The rows of a group lie close to one hidden flat surface of 10 dimensions, which may be shifted away from zero. Surfaces can cross.
In the rows, zero is written as 128.
Some rows, each with its group after it:
[130 141 152 131 142 130 122 145 125  88 124 124 119  98 127 129]
Z_484
[113 175  61  91 142 168 145 150 116 121 103 134 142 150  74 108]
Z_313
[106 142 170 125 105 128 137 157 138  84  94 103 106 126 108 141]
Z_845
[130 111 173 140 146  99 101 103 107 102 101 129 137  93 106 135]
Z_845
[ 99 126 169  83 214 153 113 132 120 112 161 173  77  88 135 145]
Z_845
[ 74  96 101 101  66 156 113 170 111 145 112 113 129 161 136 139]
Z_306
[152 119 152 149 167 155 135 128 140 142 163 130  75 134 119 147]
Z_660
[126 103 116 146 135 100  87 101 141 165 146 110 130 158 146 185]
Z_824
[152 102 159 137 109 153 120 122  81 117 120 159 129 126 124 105]
Z_484
[144  37 120 163 143 138  56 136  81 183 176 156  68 104 195 129]
Z_12
[153 144  62 124 122 189 129 161 126 101 134 115 213 106  89 120]
Z_313
[104 121 109 103 116 175 129 140  87 135 137 154 108 228 138 105]
Z_306
[103 112 141 114 116 122 117 139 140 109 114 135 134 132 114 107]
Z_660
[142 172 145 124 120  70  98 115 123  82  95 198  82 240 121 107]
Z_306
[123 163  90 118 123 124 116 162 114 109  97 124 111 116 126 128]
Z_313
[124 101 140 138 127 111  94 138 141  80 157 139 165 121 178 103]
Z_660
[152 162  81 110 157 164 168 106 132 164 182 138 161 171 158 136]
Z_824
[125 157  47 114 157 140 135 131 121 163 151 104 149 100 165 160]
Z_313
[126  60 120 139 102 104  87  94 133 191 137 168 114 174 118 111]
Z_12
[127 133 105 126 147 131  90 155 129 106 110 137 113  97  86 133]
Z_12
[139 139 135 137 178 175 143 130 155 104 182 109 144 158 132 137]
Z_824
[137 142  79 133 103 104 153  80 110 194 116 117 165 175 139 120]
Z_313
[165 121 138 157 118 130 116 134 113 100 145 128 139 120 154 125]
Z_824
[142 186  72  95 158 119 190  88 133 171 128 143 170  85 115 106]
Z_845
[112  98  98 117 141 125 122  81  55 206 110 135 130 104 130 116]
Z_12
[139 126  94 120 168 162  68 146  93 107 150 155 126 152 125 153]
Z_313
[119 196 144 120 117 152 162 174 140  34  74 113 114 175  60  91]
Z_313
[115 123 152 147 162 106 108 128  95 132 125 107  60 130 164 146]
Z_313
[ 46 117 158 120 197 136 151 100 157  93 150  10 227 128 126 172]
Z_660
[134 139 128 130 117 146 121 153 106 110 121 100 129 112 141 174]
Z_306
[169 159  88 147 137 121 124  97  47 150 112 134 127 156 158 130]
Z_484
[113 128  91 119 130 121 108 127 130 149 121 123 133 148 118 145]
Z_313
[116  72 172 186 142 124  93 146 134  98 122  48 136  50 117 143]
Z_660
[148 165  57 139 120 112 141 127 111 158 130 113 130 127 171 131]
Z_306
[ 97 141 126 107  94 144 183 142 121 145 103  86 150  78 125 133]
Z_845
[189  97 114 130  61 126 124 118 119 179 155 211 129 125 171  98]
Z_845
[124 133 121 118 153 124 127  87  78 155 124 127 151 129 140 143]
Z_12
[101 120 147  99  94 103 113 135 133 129 117 171  91 164 153 123]
Z_12
[153 159 122 118 100  98 127 138 120 123 116 174  94 121 163 123]
Z_660
[ 99 104 135 133 122 113 132  95 119 155 110  82 168 144 116 151]
Z_660
[109 111 117 131 143 130 121 131 118 147 121  97 127  87 127 143]
Z_824
[118 137 117 128 127 108 102 125  94 128  88 135 106 153 105 124]
Z_824
[171 107  69 158 101 147 109 117  94 173 116 137 144 165  83 115]
Z_824
[138 150  97 139 110  89 147 111 125 165 132  95 135 120 182 156]
Z_484
[140 160 161 149 177 123 127 104  63  90 108 105 113 152 129 141]
Z_306
[131 136 129 123  47  90  66 172  71  71  39 154 130  71 131 134]
Z_313
[146 115 114 163 186  97  66 132 112 112 125 109 115  35 139 137]
Z_484
[121 110 163 135  88 113 113 129 129 111 104 128 124 154 114 138]
Z_484
[125 186 120 111 134  90 163 125 135 100  87 126 139  73 121  94]
Z_306
[134 133  97 130  87 104 113 124  86 158  97 126 133 113 154 151]
Z_306
[156 110 120 147 114 151 118 125 104 172 128 105 124 105 113 195]
Z_824
[124 131 122 137 152 115 130 106 123 151 121 108 123 134 112 138]
Z_845
[165 166  83 141 100 117 159 154 192 154 147 115 108 111 145 146]
Z_660
[ 54 136 124  56 167 104 133 106 150 147 140 175 120 176 143 108]
Z_824
[120  99  19 150  93  53  66 109  99 148 120 133 204 181 200  59]
Z_660
[112  94 159 107 108  99  90 151 181 138 167 169  88 111 180 163]
Z_824
[117  79 140 141 144 180  96 130  64 142 134 126  98 179 113 128]
Z_306
[111 117  95 127 124  97 113  97  80 187  97 119 131 105 142 129]
Z_12
[128 107 161 119 119 136 113 124  94 114 134 152 132 116 160 131]
Z_12
[158 134 107 153 144 108 121  94  86 158 118 133 112 144 124 118]
Z_845
[109 115 138  99 138 120 133 104 133 155 148 145 147 112 151 144]
Z_484
[110 118 134 120 115 126 141 132 136 143 111 106 136  75 123 134]
Z_660
[123  98 126 131  88 149 145 132 114 171 127 122 111 147 128 122]
Z_845
[133 114  63 107 143 199 155 115 103 197 157 148 148 139  99 101]
Z_484
[167  87 124 166 104 132 106 117 108 149 144 125 147 114 149 128]
Z_484
[ 94 122 159 104 121 127 139 111 114 110 116 139 161 163 134 106]
Z_306
[100 144 107 121 115 123 131 176 148 140 117 101  66 136 143 150]
Z_845
[149 114 154 137  95 102 131  95 115 136 132 125 184  96 168 152]
Z_845
[169 187 145 130 113 154 142 159  80  73 106 124 120 100 143 160]
Z_306
[155 118 111 141 132 104 110 106 144 158 138 168 114 153 116 118]
Z_845
[139 148  73 144 145 139 127 146 107 150 124 120  76 139 122 102]
Z_313
[ 99 132 156  83 165 174 122 144 113  90 161 130 166  94 154 174]
Z_313
[138 102 140 123 147 160 138 111 115 150 166 153 129 127 137 120]
Z_484
[122  51 181 143 142 131  96  74  63 159 138 134 145 131 137 131]
Z_12
[ 16 131 101  78 114 147 159 143 128 128 111  64 178 181 151 119]
Z_306
[141  94 161 145 153 111 113  68 123 133 192 126 188 173 194 165]
Z_660
[ 91 144 175  73  66 126 149 149 191  80 111 137 174 148 115 161]
Z_484
[153 124 116 190 167 126  68 170 115  82 103  84  82  97  83 128]
Z_12
[117 132 146 135 117  93  85 140 111  98  99 138  93 148 134 141]
Z_12
[123 174 114 125 120 116 132 167 161 107  93 137  57 175  84 123]
Z_660
[186 121 157 175 124 163 127 122  78  47 164 141 184 184 172  61]
Z_660
[129 127 137 102 123 107 112 106 128 132 141 182 138 151 146 142]
Z_484
[ 90 133 142  48 157 181 151 130  82 135 147 153 172  38 155 158]
Z_12
[139 108 102 154 133 117 107 134 164 152 163 111 116 140 151 145]
Z_313
[147 149  87 104  92 120 141 135 120 163 132 168 127 106 170 132]
Z_824
[133 151 118 137 124 138 130 166 142  97 127  83 131 100 140 165]
Z_306
[106 108 120 116 102 117 108 142 132 130 104 147 124 115 110 109]
Z_824
[142 152  35 154 154 119 137 118  94 163 130  92 145 118 155  89]
Z_824
[148 104 146 162  44 117 143 143  85 145  82 120 103 106 142  92]
Z_484
[130 134 142 113 114 118 131 109 112 124 123 159 135 159 146 122]
Z_12
[104 130 178  72 166 132 105 139 146 106 174 197  91 110 176 165]
Z_845

New rows, each followed by its group:
[140 144 132 121 121 127 146 140 170 116 144 133 145  99 137 133]
Z_845
[161  88 139 152 131 124 108  93 105 153 158 132 157 120 167 145]
Z_484
[ 96  82 150 142 166  60  64  96 124 134 145 128 104 159 182 140]
Z_824
[123 136 108 127 150 127  93 142  73 134  99 149  66 133 118 110]
Z_12
[118 145 113 127 112 121 140 146 103 122  79 119 122  89 104  97]
Z_12
[125 138  87 123 152  89 130  85 146 178 118 128 138 127 102 130]
Z_845
[117  95 118 180  94  64 120 133 173 182 114  88  64 126 141 117]
Z_313
[108 118 140 103 176 157 155 128 151 179 160 124  86  49 129 157]
Z_660
[106 125 109 116 138 158 114 149 140 106 121 113 156 134  82 130]
Z_313
[ 97 178 143 111 175  83 128 100 132 104 103 108 128 142 115 169]
Z_845
[121 117 132 113 147 148 144  77  92 144 142 127 200 160 128 125]
Z_824
[118 114 105 124 154 146 110 135 164 135 149 120 141 134  99 145]
Z_484
[ 79 151 100  75 118 109 113 128 113 139  96 133 155 115 134 172]
Z_313
[134  99 123 127 110 133 110 159 160 131 159 157 103 122 155 118]
Z_12
[ 56 174 112  81 171 101 159 154 128  97 113 117 113  70 174  71]
Z_824
[120 142  79 123 186 158 108 158 121 130 154 114  92 114 135 151]
Z_313
[161 141 107 135 120 173 164 139 116 136 153 140 126 146 136 101]
Z_484
[119  84 159 108 138 162 118  99 116 147 151 168 149 158 107 128]
Z_484
[131  77 183 171 124 116 100 110  90  98 100  89 162  90 107 129]
Z_12
[160 119 154 160 111 105 124 124 128 117 147 117 126 108 177 140]
Z_484
[ 96 112 159 108 116 158 144 133 124 141 121 137  95 179 101 129]
Z_845
[161 136 105 123 160 166 110 143 160 100 176 153 158 127 117 133]
Z_484
[ 69 119 100  80 132 118 107 135 155 161 105 160  91 166  80 117]
Z_824
[ 93 120 112 114 153 131 132 139 139 134 133 112 124  93 135 108]
Z_824
[122 144 201 108 186 132 143 108 120  89 159 152 110 143 159 144]
Z_484
[174  76 188 202  59 155 137 148  88 103 116  86 130 102 139  98]
Z_484
[149 125 142 107  59 146 157 145  78 140 113 172 131  77 171 106]
Z_845
[ 99 113 117 131 103 123 120 180  88 129  74 118  57  61 126  79]
Z_12
[ 57  95 114  90 112  92  96 112 133 184  82 110 136 107  88 172]
Z_824
[178 136 154 181 118 151 121 166 116  59 136 117 109 135 134 102]
Z_313
[ 77 118 120 121 168 155 150 151 119 152 125  88  80  94 118 100]
Z_12
[117 113 156 113 110 110  90  93  31 130  47 176 115 145  76 103]
Z_12
[121 135 153 127 130 122 143 131 141 113 139 109 137 105 149 148]
Z_484
[104 126 160 163 110 101 178 120 218 116 142  80 119 230 117  85]
Z_12
[116 127  81 127 106 135 140 138 164 147 114 110 141 152  83 108]
Z_313
[127  73  83 212 154 122 103 136  88 138 110  70 100 116 111   4]
Z_306
[ 81 142 126  68 168  81  63  81 116 131  94 146 174 152  93 232]
Z_12
[107 109 151  94 141 131 135  91  95 166 130 152 139 114 134 141]
Z_845
[115 131 115 119 117 131 124 162 137 135 114 114 104  88 116 145]
Z_824
[168 108  87 172 154 109  95  86  83 191 161 124 108 159 176 157]
Z_824
[127 127 102 141  93  78 101 114 173 120 125 108 193 164 139 162]
Z_824
[147 109 113 122 121 135 103 132 157 117 157 137 197  90 138 153]
Z_484
[142 134  94 139  81 126 154 153 101 148 108 133 104  83 158  75]
Z_12
[148 116  86 123  70 121 118 133 143 182 119 136 145 112 118 173]
Z_824
[109 122 127 119 104 111  88 150 139 100  89 135 126 132  82 139]
Z_484
[163 128 109 154  79 123 142 152 170 145 152 135 100 148 158 115]
Z_484
[130 104 114 106 130 151 121 113 124 157 152 165 151 129 121 126]
Z_484
[120 182  92  95 119  90 129 117 113 126  90 144 145 137 134 151]
Z_12
[129 147 106  97 117 147 132 131 126 155 132 176 103 168 116 140]
Z_824
[122 132 133 121 135 121 122 145 165 119 129 148 101 126 104 124]
Z_845
[114 118 107 106 107 117 137 114 118 190 124 139 120 134 138 139]
Z_845
[153 116 123 143  78 191 189 153 119 157 141 126 109 153 126  80]
Z_484
[154 131  64 150 118 103 109 135 157 139 150 139 136 157 151  95]
Z_824
[155 112 141 146 143 122  84 131  91 106 119 166  97 114 122 112]
Z_484
[169 134  85 116  61 162 150 148 113 162 113 153 148  95 109 133]
Z_824
[194 109 176 176  62  81 109 108 130  59 144 161 189 164 188  82]
Z_306
[132 216 141 118 159 104 161 106  68  91  86  87 146  89 153 169]
Z_306
[134 146 119 127 104  80 101 112 140 111  85 127 166 142  91 152]
Z_12
[146 111  69 167 179 121 109 129 119 196 153 125  46 108 139 102]
Z_484
[ 92 129 146 124 123 103 119 126  66 123  64 101 114  87 126 125]
Z_12
[135 141 135 135 108 112 141 110 148 110  95 142 140 190  63  88]
Z_12
[ 98 111 142 101 117 108 108 113 103 149 114 164 115 147 139 131]
Z_12
[121 118 130 124 107 169 136 196 161 120 145 135  60 134 129 119]
Z_845
[129 116 136 121 125 131 112 137 120 127 130 156 102 132 132 120]
Z_824
[100 149 114 135  91  82 125 144 105 121  45 112  95 113 102  96]
Z_12
[ 89 126 113 105 174 131 131  93 115 162 115 101 166 108  86 151]
Z_12
[131 145 141 129  86 109 132 130 129 121 107 131 118 163 130 141]
Z_845
[130 160 109 125 162 119 132 134 131 120 148 127 118 119 175 132]
Z_660
[143 105 150 106  35 112 134 114 146 141 136 168 196 138 161 148]
Z_484
[ 56 105 160  83 115 115 146 123 137 153 107  84 172  31 142 179]
Z_845
[113  91 111  99 118  99 112 105 174 199 163 156 157  84 159 161]
Z_845
[155 175 125  94  50 124 145 164 178 123 127 143 142 112 149 219]
Z_824
[113 143 117 114 129  98 102 127 117 126 111 129 127 122 143 160]
Z_12
[137 105 137 139 111 139 133 137  88 139 144 124 122  67 195 112]
Z_12
[ 98  74 149 136  80 147 106 165 111 153 114 116  58 147 137 145]
Z_845
[109  96 135 132 136 135 103 149 124 129 122 116 116  84 117 128]
Z_12
[112 140 132  94 140 124 135 103  94 144 132 160 129 155 148 142]
Z_824
[ 98 154 104  97 151 132 110 142 144 104 106 120 144 150  76 155]
Z_484
[106 154 161  93 141 100  83 126  72  85 100 154 109 138 161 183]
Z_12
[119 105 132  73 146 178 157 103 131 163 174 178 174  88 134 117]
Z_484
[136 176 113  96  99  93 145 110  85 154 119 143 145 106 210 177]
Z_824
[141 119 119 140 118  99  75 148 198 109 141 145 120 164 105 153]
Z_12
[115 102 126 143  97 116 124 135 115 160 100 113  88 126 119 120]
Z_484
[136  93 108 147 153 186 136 166 167 159 192 109  83 101 140 122]
Z_845
[ 88  94 156 144 159  92  95 112 123 124  82  98 114  86  71 115]
Z_306
[116 138 131 120 155  79  89 110 135 126 123 140 108 144 143 162]
Z_484
[115 118 163 120 186 131 138 125 180 129 186 130 103 105 157 143]
Z_484
[ 87  89 162  90 132 123 117 111 142 156 131 152 136  95 118 148]
Z_845
[ 93  90 174 125 119 168 170 150 149 130 148 129  86 141 130  61]
Z_12
[116 124 135 137 104 111 139 127 144 123  83 115 127 144  72  88]
Z_12
[160 114 138 207 153  87 122  94 139 140 167  50 124 165 191 165]
Z_313
[ 99 159 104 102 168 144 155 147 105 148 106 136  65  95 115  98]
Z_484
[138 138 104 115 116 145 130 157 127 127 126 163 104 114 119  94]
Z_12
[142 159 135 130  96 124 153 157 133  92 123 123 127 111 165 111]
Z_12
[ 65 114 130  62 106 101 147 111 155 168 133 138 182  75 167 153]
Z_824
[ 86 128  84 136 124 139 156 136 109 166  50  86  83 131  25  59]
Z_313
[160  84 109 145 161 150  88 102  91 149 158 146 160  97 126 131]
Z_484
[124 141 142 126  97 110 112 184 145  93 120 126  88  80 166 152]
Z_845
[ 64 108  95 113 170  91  79 137 122 185 109 113  39 121 130 159]
Z_313
[128 208 141 113 182 101 140 119 143  74 118 117 121 134 124 157]
Z_845
[112 112 140 120  95 171 152 162 161 115 126 110 145 104  95 116]
Z_484
[121  86 163 174 118  84  96 117 109 140 112 102  82 129 148 134]
Z_313
[ 97 136 138  79 135 183 171 133  61 162 119 155  92 108 138 114]
Z_845
[140 181 118  96 164 135 172 118 188 117 160 152 155 133 118 129]
Z_845
[144 141 163 121 128 125 118 167 115  96 145 171  55  97 193 126]
Z_824
[132  97 170 150 102 137 151 101  87 151 131 110 129 140 151 128]
Z_484
[132 136  28 129  88 120 138 108  81 199  96  74 212  69 140 151]
Z_484
[133 155  82 127 152 152 153  97  82 138 118 109 184 159 108 102]
Z_824
[112 134 120  78  97 166 150 155 183 109 149 162 171 152  99 124]
Z_313
[121 101 116 126 139 129  93 134 158 130 126 135 141 118  77 139]
Z_12
[ 97 121 131 122 119 136 137 149 110 130  82 129  87 114  74  70]
Z_12
[102 146 125  93 135  93  92 111  97 124  95 128 164  98 137 190]
Z_12
[ 90 142 138 119 142 116 146 128 145 120 110  96 124 137 113 126]
Z_12
[102  76  87 120 136 108 115 116 163 222 170 128 103 103 173 149]
Z_313
